The same things were measured in two ways. Each way mixes the same 9 hidden numbers, adds some noise and spreads widely along 5 directions of its own, which tell nothing about the thing.
Some things both ways: the first way, then the second way.
[-1.004 -2.028 -0.776 -0.598 -0.496 -1.132 -0.819 0.957 0.450 3.184 0.166 -2.411 -1.677 5.022 -1.934 -0.778 1.539 3.398 -0.795]
[-0.014 0.440 2.159 3.351 3.135 0.062 -2.628 0.713 -3.479 -1.098 0.648 3.178 -1.171 -0.339 -3.617 -1.685 0.412 0.830 -4.237 1.156]

[-2.855 2.129 0.187 -5.617 2.997 -1.022 -0.140 -2.905 1.458 0.496 2.314 3.313 0.743 -1.144 -1.342 -0.258 0.745 1.082 2.789]
[5.087 1.860 -1.971 1.516 1.480 -1.036 -1.012 -3.459 -1.657 -4.171 2.315 0.765 -2.299 -0.170 -3.303 -0.945 -5.090 -0.228 0.241 1.686]

[-3.395 0.449 2.119 1.175 -1.396 -2.534 0.435 0.458 -3.079 0.117 -0.600 -1.322 0.807 0.006 0.936 1.711 -0.747 -2.182 -0.785]
[0.401 -2.610 1.302 -2.670 -1.240 -2.528 0.272 -1.307 2.023 1.097 0.832 -1.295 -2.626 -0.990 2.627 -1.864 0.621 0.978 3.151 -0.763]

[-3.375 3.023 -0.019 -3.086 -0.139 -2.024 0.123 -1.254 -1.894 2.121 -0.417 -1.335 -1.340 1.795 -0.615 1.232 2.094 -2.643 -0.813]
[2.039 3.001 -0.258 2.797 2.423 2.123 -0.384 -1.237 -3.417 -1.954 2.284 1.210 0.913 0.888 -6.630 1.684 -1.844 -0.483 -4.174 3.596]

[-0.590 -0.044 -0.251 1.732 1.075 -3.614 -1.221 -2.286 2.803 -0.988 0.411 0.719 -5.107 3.048 -3.343 -0.746 0.680 -1.942 1.203]
[1.192 0.453 4.220 3.544 1.750 0.919 -2.755 -1.870 -4.466 1.680 2.038 1.360 4.853 4.585 -5.016 -3.777 -2.445 3.409 -5.416 1.818]

[-2.671 -2.077 2.941 -2.244 -1.763 0.004 0.250 0.559 -3.594 -0.603 0.498 -3.066 -0.106 1.541 -2.051 -0.865 2.218 -0.276 -1.666]
[-3.576 -1.769 -1.006 -1.624 -0.469 -0.895 3.616 3.816 0.955 0.842 2.799 1.871 -2.629 2.792 -1.396 2.453 2.239 -4.154 -2.579 -1.243]

[0.098 2.359 1.353 -0.369 2.662 -0.147 -1.063 -0.169 -0.025 -1.758 -0.987 1.867 -2.125 -0.839 3.480 2.344 -0.691 -2.807 2.071]
[0.772 0.543 1.728 2.357 1.680 0.444 -4.378 -1.255 -4.330 -0.779 -1.588 -0.177 -0.174 0.706 -4.243 -0.410 -2.066 0.083 -2.153 -2.088]

[-2.614 1.633 2.261 0.267 0.959 -1.391 2.049 -0.555 -4.452 -1.228 -2.331 1.829 0.028 0.396 -0.385 0.493 1.589 -1.137 -0.071]
[4.151 -1.158 2.143 -0.887 -0.381 -2.418 -3.377 -3.262 0.766 -1.014 -0.768 -3.061 0.478 -0.872 -0.855 -4.259 -1.970 1.725 4.629 -2.484]

[-0.394 -2.260 0.726 -0.381 -0.139 -0.744 0.816 -0.279 1.151 -0.584 -0.529 -0.820 -0.698 0.756 -1.659 -1.599 -0.456 2.870 0.937]
[-1.572 -1.861 1.197 -2.448 -0.408 -1.693 0.528 1.121 1.286 3.939 -1.074 -1.326 -0.082 0.333 0.518 -0.893 3.630 -0.083 0.212 -2.620]

[-1.270 -0.052 -0.684 -1.759 -0.397 -0.859 0.062 1.459 -0.433 1.772 1.109 -1.239 0.133 3.522 -3.717 0.836 1.777 1.113 -0.206]
[-2.139 -1.167 1.649 -0.238 -0.219 -0.343 1.287 0.400 -0.475 3.839 -0.332 -0.987 -3.780 -0.108 -0.663 1.210 2.918 0.610 -1.879 1.265]

[-1.589 0.521 -0.819 2.130 -0.276 -1.151 0.734 1.448 -1.362 1.759 -2.417 0.541 0.434 2.518 0.784 -0.519 0.291 1.035 -1.824]
[-3.785 0.102 -1.745 2.763 0.850 0.141 3.027 -0.005 -2.440 0.466 3.633 1.053 -4.939 2.616 -8.806 5.735 -0.299 -1.271 -4.046 3.645]

[-3.119 1.094 4.091 -0.993 -2.293 -0.724 1.343 0.371 -2.556 -2.378 -0.348 -2.569 1.608 2.409 0.174 1.365 -0.719 -3.773 1.240]
[1.429 2.989 -0.642 -1.263 -2.005 0.960 1.899 -1.356 0.133 0.766 0.837 -1.418 1.756 1.354 2.006 0.374 -2.635 0.766 -0.816 2.574]

[1.111 0.322 2.136 0.673 -2.171 -2.699 -0.687 0.468 1.261 -0.683 0.019 -2.663 -1.241 1.228 2.194 1.482 -2.622 -2.308 1.871]
[1.884 0.421 4.683 1.443 0.291 1.032 -2.265 4.020 -2.745 -0.135 -2.795 -0.776 -2.215 1.246 -1.780 -1.347 -0.061 -1.329 -5.182 -2.863]

[-3.347 -1.911 1.091 2.555 1.165 -1.431 -0.437 1.732 -0.991 -3.143 -1.898 0.398 -1.804 1.866 -0.476 0.642 0.446 -1.800 -0.530]
[-2.795 0.876 -2.845 1.615 -2.868 -0.538 1.482 0.112 -0.078 -2.576 3.483 5.812 4.316 2.601 -2.353 2.646 -2.514 0.122 -0.289 1.772]

[-0.923 -2.095 2.616 -3.503 -0.467 2.478 -1.592 2.345 -2.387 -1.760 2.333 -0.403 0.911 1.994 -0.407 -1.225 3.026 -0.879 -1.272]
[0.360 -0.872 2.131 1.072 2.125 2.258 -0.048 2.687 -3.275 -0.297 1.618 1.214 -1.628 2.365 -3.643 0.926 -0.939 -2.373 -6.235 -0.883]

[2.505 -1.119 0.332 1.785 0.854 1.410 0.384 0.072 0.242 -2.009 -3.261 0.682 -3.022 -0.493 1.977 -2.853 0.436 0.719 -1.026]
[3.843 0.229 1.399 1.098 0.016 1.274 -1.555 -1.784 -1.082 1.349 -1.230 -0.393 4.659 1.268 -3.259 -0.292 -0.655 0.459 0.155 -0.765]

[-0.493 -1.507 1.642 3.031 -0.646 -1.055 0.624 2.192 -0.891 0.075 -0.401 -1.518 -0.290 1.288 -1.433 0.992 -1.643 1.056 -0.164]
[3.436 0.408 3.605 3.462 3.192 1.720 -2.463 1.503 -1.870 0.237 -2.073 -0.020 0.840 0.798 -2.142 -3.541 0.504 0.670 -2.757 -0.657]

[-2.185 -1.747 0.752 -0.234 3.892 -1.169 -0.505 1.846 0.889 -2.501 -0.631 1.343 -4.188 0.923 -3.768 1.147 0.454 0.633 0.889]
[1.379 -1.704 0.719 1.727 -1.664 -2.468 2.659 -2.635 -0.457 4.287 0.968 2.781 -1.636 2.689 -4.449 2.795 1.319 0.130 0.292 1.519]

[-1.344 2.123 -1.098 -2.837 0.522 3.950 -0.903 -0.311 4.145 -2.064 1.679 -0.609 0.142 -2.012 -0.495 -0.420 -1.130 -4.720 0.002]
[0.565 -2.247 -1.108 1.430 1.120 -1.133 0.768 0.402 0.695 1.958 -1.407 -1.304 -0.019 0.394 0.683 -1.683 0.055 2.338 0.378 -1.506]

[-1.227 -1.117 0.009 -1.584 3.116 -0.977 -1.661 1.965 0.842 -2.548 1.669 3.652 0.593 -2.132 -0.757 2.260 0.054 0.189 1.965]
[3.194 2.557 -0.456 2.693 -1.488 1.170 0.876 -1.152 -0.940 -2.705 2.149 4.052 1.419 1.080 -3.468 2.282 -2.772 -0.772 -1.111 3.641]

[-0.862 -3.202 1.576 -1.927 1.853 2.518 -0.385 2.608 -1.188 -2.610 0.948 1.488 2.391 -1.750 0.471 0.444 0.172 2.795 0.973]
[0.422 -2.281 0.179 -3.606 -1.579 -1.934 0.406 -2.820 1.980 3.516 -0.904 -1.224 -0.803 -2.065 3.491 -0.454 2.900 0.875 3.962 -0.421]

[-0.508 2.206 1.203 -1.168 -0.495 1.561 1.063 -0.919 -1.646 0.658 -0.404 -2.036 0.439 -1.439 1.231 1.448 -0.491 -1.697 0.187]
[0.707 1.724 -4.402 -2.318 -1.803 -0.425 1.639 -3.224 2.836 -0.461 -0.215 -0.026 -0.177 -2.258 6.017 1.412 -0.673 -0.502 5.212 1.625]

[1.358 -0.340 -0.434 0.911 -1.293 2.719 -0.766 0.378 -0.890 0.975 0.730 -1.161 -0.792 2.302 -0.968 -2.420 2.517 -1.149 -3.006]
[1.173 -1.163 0.963 1.959 1.404 0.440 0.198 -2.452 -1.086 -0.075 2.188 0.654 -0.490 1.522 0.142 -1.462 -2.518 2.035 -0.997 2.119]

[1.045 0.958 -0.180 1.043 0.466 -1.356 -0.094 -1.601 -0.360 -0.221 0.137 1.698 -1.240 -1.550 -0.740 -0.545 0.909 -1.151 -0.410]
[-0.196 0.364 -0.992 -0.451 -1.009 0.946 1.245 0.683 0.429 -1.102 1.649 0.668 1.551 1.400 0.496 1.164 -1.335 -1.764 0.025 -0.142]

Other things, the second way, with their names:
q606: [1.979 -0.001 -0.308 0.440 -0.588 0.216 -1.346 -4.400 -0.137 -0.380 -0.764 0.956 -0.723 -2.474 3.634 0.469 -1.271 1.403 2.548 1.742]
q221: [-0.657 1.252 -3.044 -4.273 -4.955 -1.564 3.552 -6.128 2.345 3.251 2.010 0.033 -0.244 -1.989 1.702 5.191 0.747 0.954 4.787 5.288]
q992: [2.222 -0.122 1.845 2.260 0.810 -0.351 -1.629 2.673 -0.190 -1.364 -2.717 0.198 -0.744 0.089 -1.297 -1.655 0.593 -0.909 0.092 -2.911]
q59: [0.765 1.748 1.621 2.796 2.041 1.225 -0.468 1.656 -1.480 -1.244 1.230 1.055 0.343 1.446 -3.627 -1.242 -0.239 -0.233 -3.481 2.049]
q184: [0.377 -0.119 2.041 0.356 2.859 -0.711 -6.421 0.276 -1.058 -3.034 -2.827 -0.221 1.796 -3.484 0.121 -4.521 1.799 0.856 1.197 -3.330]
q256: [0.636 -0.229 0.945 0.368 2.222 -2.497 -3.390 0.223 0.023 -0.529 -1.886 1.032 1.070 -1.110 1.768 -5.070 2.241 0.307 1.737 -3.733]
q975: [2.697 -1.099 -0.418 -1.010 -2.351 -1.213 0.440 -2.965 2.304 1.584 -0.877 -0.930 0.603 -1.214 2.148 0.546 -0.725 2.225 4.214 0.530]
q486: [-0.875 0.268 -2.119 -2.749 -4.266 -1.976 4.074 -2.492 2.146 1.033 3.432 1.630 -0.960 1.322 0.461 3.850 -0.473 -1.663 2.444 2.909]
q413: [0.619 0.390 0.895 -0.276 -0.183 -0.532 -1.020 -0.697 1.323 3.037 -2.409 0.992 3.886 -1.661 1.287 -1.134 4.113 1.063 2.497 0.052]
q197: [-1.243 -0.213 0.969 1.952 1.549 1.272 1.752 -1.120 -0.968 2.878 1.449 0.300 0.522 1.984 -2.252 0.784 1.269 0.804 -2.720 2.929]
q348: [1.604 -1.006 1.768 -2.931 -1.482 -1.760 -0.169 -3.201 1.022 1.593 0.938 -0.579 -1.129 -1.211 1.699 -0.960 1.003 0.734 2.644 1.097]
q18: [3.583 1.405 1.260 -3.606 -5.983 -1.100 4.011 -3.939 4.347 0.896 2.371 -2.420 -2.251 -0.705 4.508 0.878 -2.264 1.429 4.614 5.868]
q642: [1.856 0.535 2.277 -1.317 -0.138 0.854 -1.207 1.146 -0.712 2.786 -2.841 -1.484 0.991 -0.072 1.494 -1.007 1.446 -0.901 -1.781 -2.267]
q141: [1.680 -0.944 1.688 -1.477 -1.390 -0.961 -1.216 -2.191 -0.006 1.595 -2.267 -2.910 -2.119 -1.446 1.336 -0.310 -0.418 1.152 2.219 -1.288]
q766: [-1.792 -0.338 -3.321 0.134 -0.877 -2.507 0.312 3.421 2.525 -2.818 -0.957 2.940 1.492 -0.746 0.769 -0.021 1.819 -2.411 2.755 -3.631]
q370: [-3.557 -1.842 1.402 -1.015 -0.087 -1.010 0.699 4.270 0.483 1.031 -0.424 1.287 -1.907 -0.083 0.416 -0.041 4.234 -1.659 -1.408 -2.076]
q511: [0.319 -0.130 0.815 1.397 2.200 -0.046 -3.994 -1.117 -3.264 0.810 -2.649 -1.482 0.109 -0.994 -2.173 -1.223 0.056 1.178 -1.352 -2.572]
q612: [3.018 0.065 0.126 1.133 4.773 0.956 -0.759 2.374 0.491 0.425 -1.723 -1.446 0.872 -0.435 -2.516 -2.669 3.085 -1.763 -0.921 -2.706]
q460: [-0.842 -0.761 2.143 -2.111 -0.646 0.086 -0.564 2.101 0.408 1.235 -1.102 -1.987 -0.730 -0.776 -0.508 0.189 1.871 -0.358 -1.368 -1.416]
q629: [0.154 -2.955 4.110 0.690 3.145 0.157 -4.185 2.605 -2.988 -0.282 -2.073 -1.816 -2.474 0.006 -2.454 -3.118 0.260 0.276 -3.863 -5.048]
q604: [1.346 -1.430 1.600 -1.744 -0.426 -0.721 -0.976 -0.431 -0.759 -0.456 0.950 -2.804 -3.031 0.225 -2.477 -0.271 -1.705 -0.458 -1.169 -1.617]
q423: [-2.324 -1.330 0.587 -1.936 -1.304 -1.762 -2.851 2.953 0.121 -0.076 -2.894 -2.780 -0.007 0.286 0.995 -1.384 -0.407 0.280 0.387 -6.219]
q210: [-1.733 -0.308 1.513 1.249 -0.425 -2.669 -1.518 -2.769 -1.866 -0.776 1.742 3.427 -1.542 0.685 -0.176 -1.753 -0.755 1.608 0.454 1.430]
q690: [0.082 -0.321 -0.803 -2.322 -2.543 -0.731 0.544 -1.334 1.182 1.102 -0.921 -0.744 -1.785 -2.483 1.729 2.179 0.610 1.133 2.035 1.201]
q309: [1.990 0.483 3.852 0.659 -1.281 -1.138 -2.054 1.313 -1.691 -1.266 1.150 1.830 0.709 1.860 -5.622 -0.978 -0.426 -1.330 -2.412 -0.482]
q382: [-2.593 -1.301 0.978 0.984 2.489 0.240 -1.223 1.115 -0.990 2.201 -1.202 -0.940 -0.659 -0.080 -0.482 -0.625 2.726 0.692 -2.157 -0.798]
q589: [-0.451 -0.077 -1.432 0.278 2.623 -0.839 -1.550 -2.140 -0.730 0.998 0.992 0.211 3.857 1.235 -1.706 -2.318 0.234 0.213 0.531 -1.561]
q620: [-2.451 -0.161 -1.426 -1.655 -0.136 -0.861 2.214 -1.815 0.791 4.465 0.332 -0.240 -0.262 0.372 2.969 0.737 2.043 0.333 0.549 1.369]
q747: [4.848 0.791 3.434 0.794 1.338 1.705 -2.548 -1.608 -0.285 -0.838 0.398 0.013 4.736 -0.325 -0.592 -3.821 -1.308 2.113 -0.768 1.790]
q896: [0.964 -0.942 3.321 -0.154 0.439 0.317 -2.567 0.133 0.325 2.202 -3.322 -1.474 0.624 -1.649 2.701 -2.877 2.269 1.980 0.955 -1.534]
q117: [0.202 0.966 -0.955 0.598 -0.334 0.437 -1.420 -1.038 -0.565 -1.698 -0.118 2.244 3.525 -0.416 2.235 -1.112 -1.835 1.533 0.031 0.253]
q963: [-3.041 -0.840 -0.963 -1.365 -1.839 -2.107 2.970 -1.491 1.267 1.437 2.248 1.054 -3.271 0.107 0.595 2.364 1.732 -0.556 1.573 2.442]
q76: [-0.652 0.476 0.035 1.710 -3.140 -1.998 0.251 -2.595 -1.305 0.231 1.572 5.026 1.636 1.998 -0.488 1.101 -1.649 1.510 0.222 2.877]
q510: [-1.426 -1.626 -0.652 -2.572 1.274 -0.554 -1.909 -0.569 0.216 -1.773 0.600 -1.328 0.648 -1.093 2.372 -1.625 -0.508 -0.729 1.885 -2.740]
q713: [-4.811 -0.572 -4.233 -2.065 1.951 1.301 2.299 5.191 1.051 2.368 -1.488 -3.794 0.139 0.861 0.506 1.937 2.546 -2.482 -2.507 -4.527]
q63: [1.230 0.199 -0.273 -2.195 -0.173 0.315 1.358 -0.492 2.224 2.298 -1.548 0.585 -2.155 -3.008 5.561 0.417 4.010 -0.981 1.129 1.155]
q960: [0.389 1.103 0.684 1.366 1.448 2.008 -1.652 1.264 -2.634 1.468 -1.293 -1.697 4.659 1.983 -3.435 -0.963 -0.933 1.629 -3.886 -1.570]
q228: [-2.787 -0.260 -1.818 -0.229 -0.989 0.553 4.466 4.062 1.030 -0.198 3.365 4.565 0.453 3.842 3.334 0.920 -0.156 -2.776 -2.946 0.762]
q190: [-2.455 0.671 -3.011 0.357 3.395 1.798 -1.159 0.563 -0.801 0.974 -2.138 -2.465 1.820 -0.985 0.190 0.728 0.732 -0.185 -1.279 -2.160]
q384: [-5.356 -2.897 1.775 -1.486 1.701 -0.162 -1.640 3.232 -0.536 0.514 0.142 0.457 -1.527 -1.567 0.361 -1.120 4.465 -0.544 -2.183 -2.163]
q542: [2.595 0.147 -0.171 -0.129 -0.657 -1.147 -1.857 -1.966 0.374 -1.510 -0.845 -0.132 3.399 0.614 2.866 -3.303 -3.625 1.598 2.908 -2.180]
q223: [-4.542 0.945 -2.704 1.566 0.807 -0.258 0.458 4.527 1.176 -2.848 -0.643 1.456 1.343 0.241 -0.646 0.564 1.157 -0.703 0.364 -1.706]
q28: [-0.404 0.146 0.101 2.423 3.177 -0.999 -3.096 -0.499 -1.838 -2.261 -0.194 1.102 0.298 0.319 -0.133 -3.694 -0.960 0.499 -0.472 -1.834]
q416: [0.758 -0.255 0.126 -3.087 0.745 1.493 -1.208 -1.000 0.562 2.180 -1.333 -2.176 3.080 -1.679 3.742 -1.566 1.791 0.420 0.745 -1.138]
q939: [0.964 0.724 0.708 -0.193 -0.809 -0.686 1.394 -2.893 1.890 1.524 0.939 -0.821 -1.526 -0.645 1.717 -0.496 0.582 1.784 2.505 3.841]
q935: [1.216 -0.851 -1.099 1.348 -0.862 0.072 0.290 -1.185 1.240 -0.497 -1.308 0.553 -1.004 -2.200 2.203 0.581 -0.555 2.003 2.019 0.786]
q630: [-1.569 -2.881 -0.086 0.053 0.708 -2.390 -1.039 -0.459 0.328 1.628 -0.758 -1.134 -3.123 -1.221 -0.310 -0.472 2.080 1.529 1.718 -1.296]
q83: [-0.800 0.112 0.326 1.865 -0.201 -0.228 0.593 -0.565 -0.716 1.404 0.165 2.187 0.820 2.184 0.717 0.065 0.150 0.571 -1.123 0.665]
q645: [-0.265 3.955 -1.904 1.781 -1.262 2.373 1.587 0.197 -0.544 -1.516 1.306 3.757 4.454 0.040 -2.637 4.032 -0.293 -0.593 -2.090 4.997]
q876: [-1.562 -1.231 -0.429 0.336 0.054 -1.060 1.684 -1.062 -0.272 2.323 1.331 -0.613 -1.671 2.037 -2.728 1.568 0.873 -0.894 0.128 0.352]
q25: [0.636 -2.294 0.964 -1.340 -0.077 -1.321 0.023 -0.135 0.631 0.539 0.004 -1.836 -3.336 0.557 1.971 -1.341 -0.883 -0.050 0.938 -2.257]
q898: [1.795 1.021 -1.187 1.796 0.620 0.698 -0.004 2.640 -0.370 -1.045 -1.543 1.098 -0.007 -0.402 -2.074 0.772 0.032 -0.577 -2.787 -0.648]
q469: [-0.989 -2.528 2.053 -2.296 -2.602 -1.580 0.270 -4.387 -0.244 2.783 2.922 -0.111 1.392 0.925 -0.943 -0.271 -1.038 2.995 1.600 2.059]

Some of these things the first way, each followed by its name:
[0.117 1.150 -1.595 0.392 2.943 -2.279 -0.068 -2.710 -0.082 1.684 1.497 5.039 -0.203 -1.685 -2.570 -0.748 1.897 2.297 0.551]
q510
[-1.028 0.873 -0.683 -3.552 0.504 -1.777 -0.575 -0.123 0.469 2.771 3.257 -1.591 -0.350 -1.097 -3.797 3.207 0.338 0.482 1.090]
q63
[0.310 -1.316 -0.038 -1.560 -1.728 -0.171 0.644 0.773 -1.350 0.980 -0.760 -0.899 1.394 2.885 -0.385 -1.947 2.041 2.553 -0.774]
q460
[0.171 -0.651 -0.330 -1.605 0.847 1.346 -1.112 1.939 1.945 -1.619 0.291 1.567 3.355 -2.379 4.360 0.942 -2.125 0.854 1.799]
q690
[-0.423 -0.405 -0.389 -1.816 0.634 1.333 -0.264 -0.246 -0.470 0.580 0.527 -0.479 -1.730 3.960 -3.452 -1.170 3.542 0.590 -0.547]
q117
[0.315 -0.188 -1.857 3.821 -0.727 0.337 0.664 2.545 0.066 2.126 -1.544 -0.298 0.703 2.083 -0.398 -0.397 -0.562 1.449 -2.087]
q935
[2.285 -2.326 -1.819 1.370 -0.204 2.434 -0.060 1.130 0.776 1.114 -0.142 -0.181 -0.490 1.710 -2.244 -2.960 1.729 3.241 -2.062]
q197
[-0.808 1.858 -0.258 -2.358 1.418 -2.152 -0.151 -3.865 1.765 1.561 0.977 -2.011 -4.086 -1.616 -2.497 1.936 -0.182 -0.988 1.882]
q256
[-3.449 1.331 -0.107 -1.352 1.497 0.797 -0.366 1.711 -0.813 -0.476 0.435 0.591 1.018 -0.261 -0.277 2.391 0.016 -1.968 -0.247]
q630
[-1.486 -1.825 2.094 -1.000 -0.463 -0.605 0.731 1.132 -3.899 0.223 -0.954 -0.931 0.405 2.318 -0.213 -0.149 2.100 2.214 -0.570]
q348
[1.345 1.643 -1.816 -0.285 1.738 0.366 -0.522 0.486 -1.242 2.715 0.592 1.128 -1.964 2.288 -2.600 0.912 3.294 0.596 -1.197]
q606
[1.477 0.176 -1.082 1.682 -0.558 -1.133 0.002 -2.365 3.285 1.952 -0.124 -2.058 -2.519 -0.512 -0.470 -0.771 -2.009 0.876 0.582]
q620
[1.394 -2.369 2.272 2.762 -1.289 1.832 1.236 2.569 -1.460 -1.627 -2.482 -2.004 0.562 0.237 2.287 -0.804 -1.827 1.679 -0.482]
q992
[2.613 -0.058 -1.618 -1.729 1.919 1.695 -1.744 -1.504 3.836 -0.743 2.039 0.202 -3.570 -1.026 -2.426 -0.247 1.027 -0.779 1.114]
q83
[-0.512 2.157 -0.044 -1.004 0.971 -1.359 -2.041 -0.674 2.051 -0.513 1.981 1.641 -0.110 -2.128 2.058 1.577 -1.316 -3.578 1.361]
q629
[-0.079 -3.252 1.868 4.434 -2.509 -1.010 0.693 2.109 -2.860 -0.209 -2.180 -1.354 0.979 1.800 1.522 -1.685 -0.479 2.086 -1.994]
q747
[0.609 -3.695 0.284 2.937 -0.370 -0.213 1.217 2.077 -0.705 0.485 -3.087 -2.729 -1.680 1.300 -0.407 -0.113 -0.877 4.544 -0.563]
q413
[2.020 -1.757 0.096 0.468 1.875 2.701 -0.269 -0.006 1.463 -2.003 -0.417 1.922 0.168 -3.193 1.842 -1.765 -0.836 2.241 0.692]
q876
[-1.957 -2.302 2.463 0.395 0.092 0.986 0.819 2.512 -3.280 -1.135 -0.002 0.291 2.265 1.442 -0.832 -0.258 0.627 2.102 -0.410]
q416
[4.408 1.122 -3.374 0.039 0.015 0.255 -1.465 -1.581 4.334 1.707 0.944 -0.490 -2.085 -2.126 0.313 -0.180 -0.396 -0.215 0.366]
q896
[1.005 0.165 0.739 0.508 0.203 0.107 0.637 1.073 -0.952 -0.127 -1.272 0.889 0.523 1.267 1.151 -0.101 0.169 1.282 0.570]
q141
[-0.185 -0.142 0.825 1.879 -0.194 -4.426 0.579 0.742 -0.927 -1.590 1.480 3.938 4.573 -2.943 0.034 2.446 -1.930 0.657 2.645]
q18
[1.353 -3.217 0.004 1.764 -1.452 -0.819 -1.627 -1.321 3.689 -0.202 3.119 -1.666 -1.661 -1.004 -2.713 -2.244 -1.282 0.721 -0.040]
q228
[-0.371 -1.894 0.554 1.304 -0.337 0.514 -0.457 1.152 -3.478 -1.224 -2.154 0.561 -1.655 4.105 0.008 -2.512 4.470 -0.250 -2.773]
q469
[-0.307 0.628 0.820 1.777 -1.526 0.099 0.873 -0.407 1.645 -1.411 -2.700 -1.482 -1.360 2.279 1.433 -2.075 -1.580 -1.879 -0.199]
q960
[-1.986 -1.596 0.358 1.738 3.659 -3.650 -1.749 1.007 2.178 -2.681 0.624 2.304 -3.306 0.793 -2.332 3.037 -1.218 -0.167 3.031]
q76
